The same things were measured in two ways. Each way mixes the same 9 hidden numbers, adds some noise and spreads widely along 5 directions of its own, which tell nothing about the thing.
Some things both ways: the first way, then the second way.
[  2 -12   0  -3 -24  -2   1  -6  -7 -10   5 -10  18   4  -9   0  29  -4
   7 -13   1  -2 -13   2  10]
[ -3   4 -13   6 -10  11  -1  -9 -13  -2 -14 -10   9   2  -7   5  -6  12
  -6  -1   8  -4   0  -6   5   0]

[  8   2   4  -2  -4  19   4   7   4  -5  10   0   6   3   1   5   4  -1
   4 -17   2   1  18   8   7]
[  2  -1  -2 -12   3 -19 -15  11  -3  -3  11  10   7 -27   3  19  -1 -10
   2   6   5  -2   3  17   7  -4]

[ 18  -6   2 -14 -16   4  -2  11   7   0   9  -5  -4  10  -5   7  16   7
  13  -1  -7 -12  12   6  13]
[  5   0   7   9   3  -2   6   4 -13  -5  -9 -16   7   2  12  21  -1  10
   2  -7  13  12   3   4   0  14]

[ -6   8   9   5  -3  10  12 -13   9  -7  10  -3  -1  16 -13  12   9  12
  -3 -27  13 -15  -3   2   9]
[  0  10   4  -5  -7  -1  -5   8  -8 -11 -15  -3  18 -10  -1  19  -1   0
  21   3  15  -6  12  14   3   7]

[  5   4   6 -25 -18  -1   9   6   1   6  -3   0   5  22  -3   6  13   6
  -3 -21  -3 -13  -4   5   4]
[  7   1  -7   9   8  10  21   4 -13  15  -5  -8  10   1  -8 -12 -11 -14
   4  -4   6   1 -11 -15   0  12]

[ -5   1  -3   3   4   3  19  -6 -14 -17  13   8  16 -10  -8  -5   0  -2
   4 -10  15   9 -16   1  -2]
[  6 -10 -15  -9   2  -3  -9  -4  -7  20  21   4  20 -23 -12  -5 -18 -16
  -2   2  -9  -7  -8  -4  16  -6]

[-12 -22 -11   2 -12  13  -8   2 -14   1  -2   4  15   3  -7  -3   5 -20
  -1  -7  10   8   8   5   6]
[ -4   2  -9 -11  -6 -11 -21   8  -4   3  21  -1   8 -24  -3  11 -13  -2
 -12   2  -9   0  -4  14  22  -2]

[-12 -11  -2   3  10   3 -10  14  -3   9 -15  13   7  -1   4   2 -10  -3
  -8  12   7   4   8   0  17]
[ -6   7  11  -8  -1  -2  -5  -3   3  -8  -1   7  -3  -4 -11  -8   7 -11
   1  12 -13  -3   3  -1   5   0]

[ -2  -6   5 -12  -5   9  -1  13   3   4  -8   6  -7  12  -4  -3   0   2
  -5 -13   7  -1  10   2  17]
[ -4  -2   1   1   2  -4   0   5  -1   9  19   0   6 -18 -10 -15  -1 -21
   1   4  -8  -5  -4  -3  15  -8]

[ -8  11  14   2  -2  -2  10 -14   6  -2  -2  -5   3   0  -3   3   6   8
  -8 -10   8  -9 -22 -13   5]
[  2  -2  -7   3  -4  -1   8   0  -7  -3  -5  -4  12   2 -17  -8  -5 -14
   2  -1  -1  -8   3  -8   5 -11]

[  1   0   9 -18 -20   9  15   0  -7  -9  13  -1   9  17  -2   5  19   3
  11 -32  -1  -6   5  16  -3]
[ -5  -6 -13   7   5   7  -9 -14 -14   8   8   9   1 -12  -5  11  -4  13
 -13  -5   2  -1  -3   0   8   5]

[-10   5  -4   8   2  -7  11 -10  -6   4  -2   4   7  -6   0   0 -11   2
  -8  -4  10  -4 -18   1  -3]
[  0  -4  -9   1  -5   5  -7  -9 -14  -6  -4   3   6  -4 -11  10   0   6
   1  -1   1  -9   4  -4   2  -4]

[ 10 -13   1   0  -9   1  -2   7   1   6  -1 -10  13 -11   9   1  21 -15
  21  15  -7   7  14   0   5]
[ 15  -3  -5 -10   5  -6  14  -9   7   0 -25   0  28  16 -13   0 -18 -16
   1   4   2   6   4 -12  -9   9]

[ -7  -3  -2   8  -4  -7 -10 -14   0 -11 -10  -6  21  -2  -4   5   8   1
 -15  -5  -2   5 -13  -3  18]
[ -5  14   3   1   2   9  14  -9   0   4 -26  -3   0   6  -4 -14   6  -6
   2  13  10  -2   1 -11  -5   7]

[  8  -8  -4  -3 -16  15 -13   9  -9   2  15  -4   2  -2   5  -6  -2  -3
   4  -5  -7   2  12   7   5]
[ -4  -5  -6 -17  -4 -20  -2  -7   1   9   4   5  -8 -14  -2   2  -2 -11
  -7   4   4  -4  -5  -4   9 -19]

[ -7  -5  12  -8  -7   8  -2   1   3  -2  -4  -2  10  12  -3  10  19  -2
   0 -10   3  -2   1  -4  13]
[  9  -4  -5   2  -4 -18  -2   0  -9  -3   5  -6  13 -10 -13  -5  -8  -9
 -14   7   0   9   0   0  16 -10]

[ -4  20  25  -6   7  -5  23  -6  12 -10   2  -1  -2  -3   7  10   9  16
   7 -12   2   1   0   4   0]
[ -2   4  -7  -6 -11   0 -13   0  -5 -25 -15  15   6  -6 -16  15   4   1
   7   6   7  -7   9   4   1  -3]

[  2   3   4  16   3   7  12   1  -6 -13  18  -1  28 -15   2   8  18  -4
  11   5   6   6 -23  -4   0]
[  4 -12   0 -11   6  12  -4 -12   0   2  11  15  -1   2 -15  -5   2 -12
   2   2 -24  -6  -9 -20  -4   4]

[ -5   5   7 -10   3  -1  12  -7  -4   7   2   9 -16  -4   7  -6 -19  10
   1   1   9  -6  10  -3  -8]
[ -7  -1   4   0   9  -3  11 -12   2  15  -5   1  15   6  -5   6 -19  -4
  -4 -13  -7  -1   7   1   6  10]

[  0   1  -3 -10 -12 -15  12 -24   1   6  -9  -5  -4  -1  -6  -9  -2   3
  -2  -3   5 -11 -10  -7  -5]
[  4  -3 -15 -16  -5  21  -1   1   9   9   0  -5  21   5  -9 -10 -13 -19
   7   2 -16 -13 -12 -22  -3   0]

[15 -4 -3 -5 -9 -2  4  5 -2 -2 11 -5 13 -8  4  6 15 -4 18 10 -8  4  3  9
 -1]
[  4   2   2  -9   6  16   4   0  -1  -4 -15   3   1  12   4  16  -3   4
   7  -3  -3   4  -8 -10 -13  26]

[  0  -4 -12 -17 -15  -7   0  -9  -5  11  -6   2  -1  13  -6  -1 -12   0
 -10 -13   0  -7   9  11  -3]
[ -8   9  -7  -3  -1  12  -2  -4  -3   0 -19   0   0   1   6  14   5   9
   1   2   8  -9   4  -1  -8   5]

[  9  12  11  -4   7  -8   3   5  17   2  -1  -2 -10  -8   5   6  -2  17
   1  10  -6  -3   1   0  12]
[  7  -5   3  -7  -6  -9  -4  10  -5 -15   4  -2  -2  -9  -2   8   8  -9
   7   5   5   2  -2  -4   2  -6]

[  0  -3   5   0  -6   3  12   6  -4   4   2   1   3   2   1  -2   7   2
   6 -11   8  -5  -4   6   4]
[ -2  -9  -5   6   2   8 -11  -6 -13  -2  16   7   5 -10 -10   8  -1   4
  -4  -6 -10  -6   0  -2   8  -1]

[  9  -3   1 -11  -6  -3   4   9  -2   3 -14  -2  11 -15  18 -10   3 -12
  10  -2  -7  19  18   9   2]
[ -2  -8 -21  -8  -1  -9 -22   0  -4  -9  13  19  -2 -22 -10  11   4  -2
 -20  10  -1  -5  -1   6   5 -17]

[ -8  14  18  -4  -9  -4  18 -25   5  -9   4 -11  19   8  -3  15  24   8
  -1 -15   2 -14 -25 -10  -5]
[  3  -1 -12  -6  -8   9   1 -14   0 -11 -23   3  10  15 -20  -5  -1  -4
  -2   7  -4 -10   3 -19  -8  -8]

Other things, the second way, with their names:
<220>: [  2  16  -6  -5  -5   2   1  16 -11  -1  -7  -2   0 -15  -4  -4   1 -11
   8  10  14  -2  -8   0   6   7]
<344>: [  4  -3  -7  -6   2   3   4   1   5  -4 -10   6  26   6 -15   2 -10 -19
  10   0  -7 -12   9  -4  -7  -2]
<668>: [ -6   6  12 -12  -1   9 -13  14   2   2  19  -8   4 -12   9   8  -1  -7
  12  -2 -20  -4  -7   5  11  14]
<42>: [ 10   1  -2  10   1 -13  12   1 -15  -8 -16 -11   2   1  -4   0   4  -2
  -8   6  17  10   3  -3  -1  -4]
<157>: [ -9  -3  -7   1  -1   4 -11  10 -12  -1  23   9 -13 -19  -4  12   0   2
  -6 -10  -6  -4 -10   3  14   1]
<503>: [  5   1 -11  -3   3  -9   4   3  -8  -4 -19   0   5  -1   1  15  -2   0
  -7   2  13   1   4   3  -9  -1]
<65>: [  3  -5 -17 -16 -14   7 -19  -6  -2  -3   8   5  10 -14 -14   2  -7  -5
   5   7  -4  -9  -8 -12  10  -9]
<221>: [ -4   3   0 -11   1  10  -9  10   6  -2   5  16  11 -15  -6   8  -3 -15
  18   4  -3  -8  -1   3   4  11]
<586>: [ -3   0  -4   0   7   0   0  12  -9  14  14 -12  -2 -10  14  11  -5   0
 -12  -8  -4   4 -10   4   5   8]
<364>: [ -4 -10  -8   1   5   0 -12  -6  -3  -6  16  22   2 -13 -19   4  -1  -8
  -8   0 -11  -7   3   0   8  -8]
<136>: [  5  -8   1  -9  -4 -13  -5  -4   3  -9   5   5   9  -4 -18  -9   2 -19
  -1  11 -14  -5   6  -6   6 -18]
<198>: [  4  -4  -6 -19  -8 -12  -8   7   3  -8  -6  -5   6  -2   8  24  -3  -1
   2  -1   4  -1   0   1  -3  -5]
<695>: [ -5  -8 -12   6   8  19 -11   8  -2  -9  18  17   3  -3 -11  11   1  -2
  -8  -8 -19  -6  -5  -3  -3   7]
<418>: [  1   7  -4  -8  -1  10   5   8  -2  -8 -18   7  12   2  -6  16  -5  -7
  22  -3   9 -10   4  -1  -8  12]
<183>: [  2  -3  -2   6   6  -1  -1  12 -14  -9   7   9  -8 -12  -5  10   6  -4
   0  -2   5   3  -4   3   1   4]
<127>: [ 21  -8  -8 -18  -1  -3  -5  -1  -2   7   7  -8  20  -8  -7  -9  -9 -20
   2  14 -12   1 -11 -14   0  -2]
<317>: [ -5   0  -1  10   9   8   2   0 -19   0   2   4 -14  -4   2  15   4  13
  -9 -10   1   3  -6   1   0  14]
<393>: [ -2   9   7  -5  -7   4   0  12   1  -6  -5 -13  10   0   0   2   0  -8
  11   1  -5  -5   2   0   3   3]
<116>: [  1  -1  -3   0  -3   7   9   3  -6   8  13  -5   1  -1 -17 -16 -11 -17
   1  -5 -12  -2 -15 -17  16   2]
<506>: [ -9   6   1  -6  -2 -10 -11   4  -2   5   8  -9   6 -17   6   5  -1  -3
  -7   5  -5  -5   5  14  11  -6]
<424>: [ -8   0   6   4   0   3  -3  11  -1  -8   6  -9  -5   0  12  18   7   5
  -5 -10  -3   1   1   5   1   1]
<112>: [  6 -12 -16  -8  -2  -3   4   3  -7  -3   5  12   2  -3 -20   1  -8 -19
   4  -7  -3 -10  -7 -16   1 -12]
<284>: [ -3  -7 -10  -2  -4   8  -3   2  -2  -8   9   9   0   0 -19  -6   2 -14
  -2  -2 -14 -12  -3 -14   3 -13]
<64>: [  4 -14  -7   8   8  -1   3 -11  -3   4  -3  -2  17   4  -2   9  -3  -1
  -6  -5  -1  -6  10  -4  -8 -10]
<175>: [  6  -6  -5   8   5   1   2   1 -11  -7   2   5  -3  -6  -8  -4  12  -8
  -4   6   4  -1   0  -8  -4  -7]
<79>: [ -1   5  -3 -12  -6  -4 -23   8  -5  -6  17   7   9 -26 -15  -4   3 -15
   2  16 -16 -10   1  10  15  -9]
<517>: [  2  -5 -16  -6  -1   9 -13  14  -7  10  24  -9  17 -15   0  10 -15  -5
  -3  -7 -17  -8 -11   1   9   3]
<46>: [  0   0   6   5   3   8   6   8 -10   3  13 -16 -11   1   3  -3   4  -2
  -5  -6 -11   6 -14 -10   5   8]
<273>: [  2  -4   3  -6   8   6  -3  -3  -6  11  14   0  -6 -11   0  -9   8 -11
   0   9 -15  -4 -11 -11   1   2]
<207>: [ -6   3   9  -4  -1   9   5 -12   0  -6 -19   6   5  11  -7   8   2   1
  15  -3  -2 -10  10  -6  -7   7]
<14>: [ -4  15   8  -1   1   6   4  15   2 -12 -17  -8   7   4   5   8   6  -5
   9   4   1  -2   8   7  -6  11]
<6>: [ 15  -2   4   2   7  -3  14   1  -7   9  -8  -9  30  -3  -7  -5  -9 -20
  19   5   6  -2   7  -3  -2   5]
<360>: [  0  -1   5 -14  -3   6  -6  10   3   2  12   0   9  -8   1  12  -8 -11
  19  -5  -8  -3  -7  -4   7  12]
<206>: [  3  -7 -14  12  -1   3  -2   6 -14 -21  -7   4   6   6 -10  22  -1   9
  -9 -11   4  -1   6   2  -6  -2]
<304>: [ -1  -2  -2  -9  -9  -9 -16  10  -5 -16   4   1  -4 -16   3  18  13   0
   5   5   8  -6   4   7   2 -13]
<674>: [ 12 -11   1  -6  16  -5   7  -4   0   9   9   9   1  -1  -3   1  -5 -15
  -8   1 -10  12 -12 -11  -2  13]
<226>: [-10  -1  -9   9   3  10  -7   0   2  -3  11   1   8   1 -10  -3  -4  -3
 -22  -2 -20  -3   1  -1   6  -3]
<606>: [ -5  12  -1   4   0  13  11   7 -12  -1 -12  -6  -6   7  -3   6  -5   5
  -1  -9   2   3  -8  -5   2  19]
<214>: [ -9   8  -3 -10  -7  -3 -11   6  -7  -7  -6   6   4 -10  -3  24  -7   6
   7  -6   4  -6   5  13   7   7]
<177>: [  1  -7 -14  -6  -3   7  -9   1   4   1  12  -8   8  -1  -3  -3  -5  -6
 -14   1 -17  -4  -8 -12   3  -8]
<617>: [  2 -11   7   2  13  -5  17  -7   1  13  -1  -8   2   8  10   5  -2  -6
  -3  -9   1   4  -1 -11  -5   2]
<395>: [-6 10  6  8  5  3  4  6 -7  0 -5 -5  9 -6  0  5  1 -3  6 -1  3 -4  9 10
  4  9]
<106>: [ -1   6   5  -3   0 -15   8  -1 -11   7 -11 -10   2  -4   6  16 -11   5
  -1  -5  16  11   0   7   9  12]
<154>: [  9  -8  -4 -10   7  14 -12  -1  -1  -2  13   6  -6  -4  -2  -3  11  -9
  -5  12 -20  -2 -14 -17  -9   3]
<255>: [ -5   5   8 -10   6   0   5  -1  10 -10 -20  12  -5   4   5  12  13  -5
   7   7   8  -2   5  -2 -14   8]
<96>: [ 12 -21 -16   7  12   4   4  -5 -10  12  12  -3   2  -4   1  -5   5  -8
 -14   2  -3  -4  -9 -20 -10 -14]
<667>: [ 11  -9 -10   0   8  10   3   9  -6  12  15  -7  24  -1  -6   4 -20 -15
   4 -13 -14  -3  -8  -8   2  10]
<109>: [  5 -11 -25  -5  -2  -6  -9  -7   0  10  10  -2  17 -13  -9  -7 -11 -10
 -21   8  -4  -5  -5  -9   7 -22]
<450>: [  9 -13  -1   1   2   2  -9  11   3  -8  19   0  22  -9  -6   1   2 -20
   6   5 -13  -5   4  -2   1 -10]
<353>: [  2  -2   1  -8   4  15   0  13   7   7   9   0  14  -8   3  -1   1 -21
  19   3  -6 -12  -5  -8  -4   4]
<187>: [ -3  -9   4   9   9 -16   3 -15   1   4  -2   3  10  -7   1   5   1  -1
 -13   3   8   4  15   6   4  -9]
<41>: [ -2 -10  12  14  11  12  18  -4  -6   6  -2  -3  -2   7   7  10   5   0
  14 -16   8  -1   0 -12  -6  11]
<467>: [ -8   3  -9  -7 -10   5  -7  16  -2  -6   8   3  -2 -14  -7   1   2 -14
   8   0   2 -15  -4  -3   7 -12]
<99>: [ -5   5   2  -9  -5  11  -7  13  14 -18  -5   1  10   8  -4   9   4 -11
   7   2 -14  -7   3  -1  -4   2]
<45>: [  6   5  -2  -2  16   8  15   0   7  14 -16   0  25   3   1  -8  -6 -21
   7  11   2  -4   4  -5 -14  13]
<181>: [ 13 -15   1 -10  12 -12   4  -8  -3  22  13 -11  12  -4   8   5 -15  -7
  -9  -4 -11  11 -11  -8   3   6]
<599>: [  1  -5   3  -8  -7  -1 -10   3  -2  -7   9  -6  13  -2  -2  18  -8   0
   7  -8 -11  -1   1   2   9   4]
<62>: [ -3  -1   3   0  -3   0  -8 -15  -5  -2  -6  -7  -5  -2   9  10  10  16
 -11   7   7   3   2  -4   0  -1]
<299>: [ -9  -4  -6  -7 -12   1 -24  -1  -1 -13  13   0  -3 -12   1  17   4  11
 -12   0  -7  -3  -3   2  11 -10]
<363>: [ -1  -8 -14 -15  -7  13 -23   5   4 -14  10   7   2  -3  -2  18   3   1
  -2   0 -15 -10  -6  -7  -5  -7]

Some of these things the first way, each followed by its name:
[ -3  18  16  -5   0 -11  15 -14   9   8 -11  -9   3  -6  10   4   5   1
   2  -5  -2  -2  -6  -5  -9] | <206>
[ 13   2  -5 -22  -5  -4   5  -1   2  12   8   2 -18   3   1  -4 -12   6
   8   9  -5  -7  24   5  -9] | <198>
[  2  -4  -2 -10  -5  -7  -9   0  12  19 -24   1  -7   3   2  -3  -7   0
  -9   5  -1  -8  13  -6  16] | <14>
[ 19  14  -5 -33  -4 -11  18   0   1   5  -1   8   0   9  -3  -1 -10   7
  -5  -5  -3  -8  -3   3  -7] | <96>
[ -5  -6   8  -8  -7   3   3  12  -7  -1   6   2   3   7  -4   1  14   2
   6  -3   4   3 -10   0   7] | <116>
[-14  -1   5  -2  -3  -1  -1 -20  12  15 -15  -9  -7   9  -7   4   1  -4
  -8  -4   7 -10  10 -10   1] | <99>
[-17  -1   2   2   9  -7   4  -1   2  11 -28  15   4   0   3   0 -15   3
 -17  -4  16  -5  -5  -4  13] | <79>
[  5  -8  -2  13  -2   6   1  -4   3 -14  15   0   7  -9 -13   0  10   3
   7   3  10  -3 -10  -8  18] | <668>
[ -7 -17 -18   5   6   6  -7   3 -11  -3   0  13   7  -7 -10  -8 -17 -10
  -8   7  13  11   3  -3  12] | <506>
[ -3  -9 -12 -21   0  -6   9   0 -14  -5  -1  10   8   0 -10  -9  -3 -15
   2   1   4  20  11   7  -6] | <109>
[ 17   9   5 -16  -6  -4   5   8  13  13   6  -1 -32   6   2  -3  -9  22
   5  -8  -3 -17  15  11   5] | <41>
[  3  -1  -7 -17   6   3  -4  12   1   7   1   9  -8   3   3   4 -15  -4
   2   8  -5  13  35  15   0] | <255>
[ -3   7   4   4   8   2  18  -9   1  -2   5   0   5 -10  -4  -1   0  -6
   7   1  13   8  -4  -8  -3] | <344>
[ 13   7   3 -27  -5  -7  14  -4  13   3 -14   7  -2   6   0  -2  -6   5
  -2 -10  -1  -8  17   1   6] | <45>
[ -6  18   7  -9   7  -1  18  -3  -8 -13  13   8  14   5  -1  12  -2   9
  -3  -9   2   1 -16   5  -9] | <317>
[ 10  -2  -6 -13  -4  -8   9   2   1   7 -10   8  11   3   0   4   0   2
  -1   8   2 -12  -6  -2   5] | <127>
[ 10  -9  -1 -18  -3  -4   2  15   4   8  -2   9 -16   6  -5  -5  -2   9
   6  10   2  -6   9  -1  15] | <393>
[  3   3  -1 -27  -1 -14  17 -11  -3  -4   1   3  -5  -1  -7  -4  -1   3
   5   7   1   3   2  -6  -6] | <177>
[  7   4   7  12  -5   3  -3  -6   5  -4   1 -12  24 -15  13   8  15  -6
   4   6 -10   4  -5  -4   7] | <674>
[ 6  0  0  3 -1 -1 -5 12  5 -1 -9 -5 16 -8  3  1 11 -8 -1  2 -4 12 -3  2
 16] | <175>
[  7   0   2   3  -1  -3  -7  11   4 -10  -3  -6  20  -9   2   6  16  -3
   1  10  -9  10 -10  -5  20] | <42>
[  4 -17  -9  12  -2   0 -11  10   2   6 -14   1   5 -13   0 -11  -2  -8
  -4   7   7   9   2  -1  25] | <395>
[  4  15   6  -1  14 -15  14  -7  18   7 -13   8 -12  -8   2  -4 -18  20
  -8   3   8 -13  -8  -8  13] | <6>
[  9 -17  -5   3  -4   3   0  16  -2   9   8   2 -10 -12   1  -9   2  -2
  20  18   5   3  11   2   9] | <599>
[ -7  20   8   1  12 -10   7   1   8   7 -14   3   3  -8  12   5 -13   7
 -13  -1  -1   4  -4   3   0] | <183>
[  9   3   7 -10 -10  13   8  20  -7   6  13  -3   5  -1   9  -3  12  -8
  16  -5  -2   8   3   4  -8] | <112>
[  9   6  -7  -6   6 -11   4   0  -4  -3  -3   2  14 -23  10  -7  -9  -6
   3  16  -7  17  -1   0  -2] | <503>
[  3  11   2  -6  -7   2  13 -19   6   6   3  -5  -1   4  -6   0  -4   2
  -3 -14   6 -16  -3  -9  -5] | <64>
[ -2  -3  -1 -12 -10   0  -6   3  -2  10  -4   2   5  18  -9   9   2   4
 -14   0   1 -17 -11  -4   8] | <46>
[  8  -4 -12  10   0  12  -7  -2  -6 -11  27  -4  10 -10 -12  -1   0  -8
   6  10   3   9  -1  -5   4] | <617>
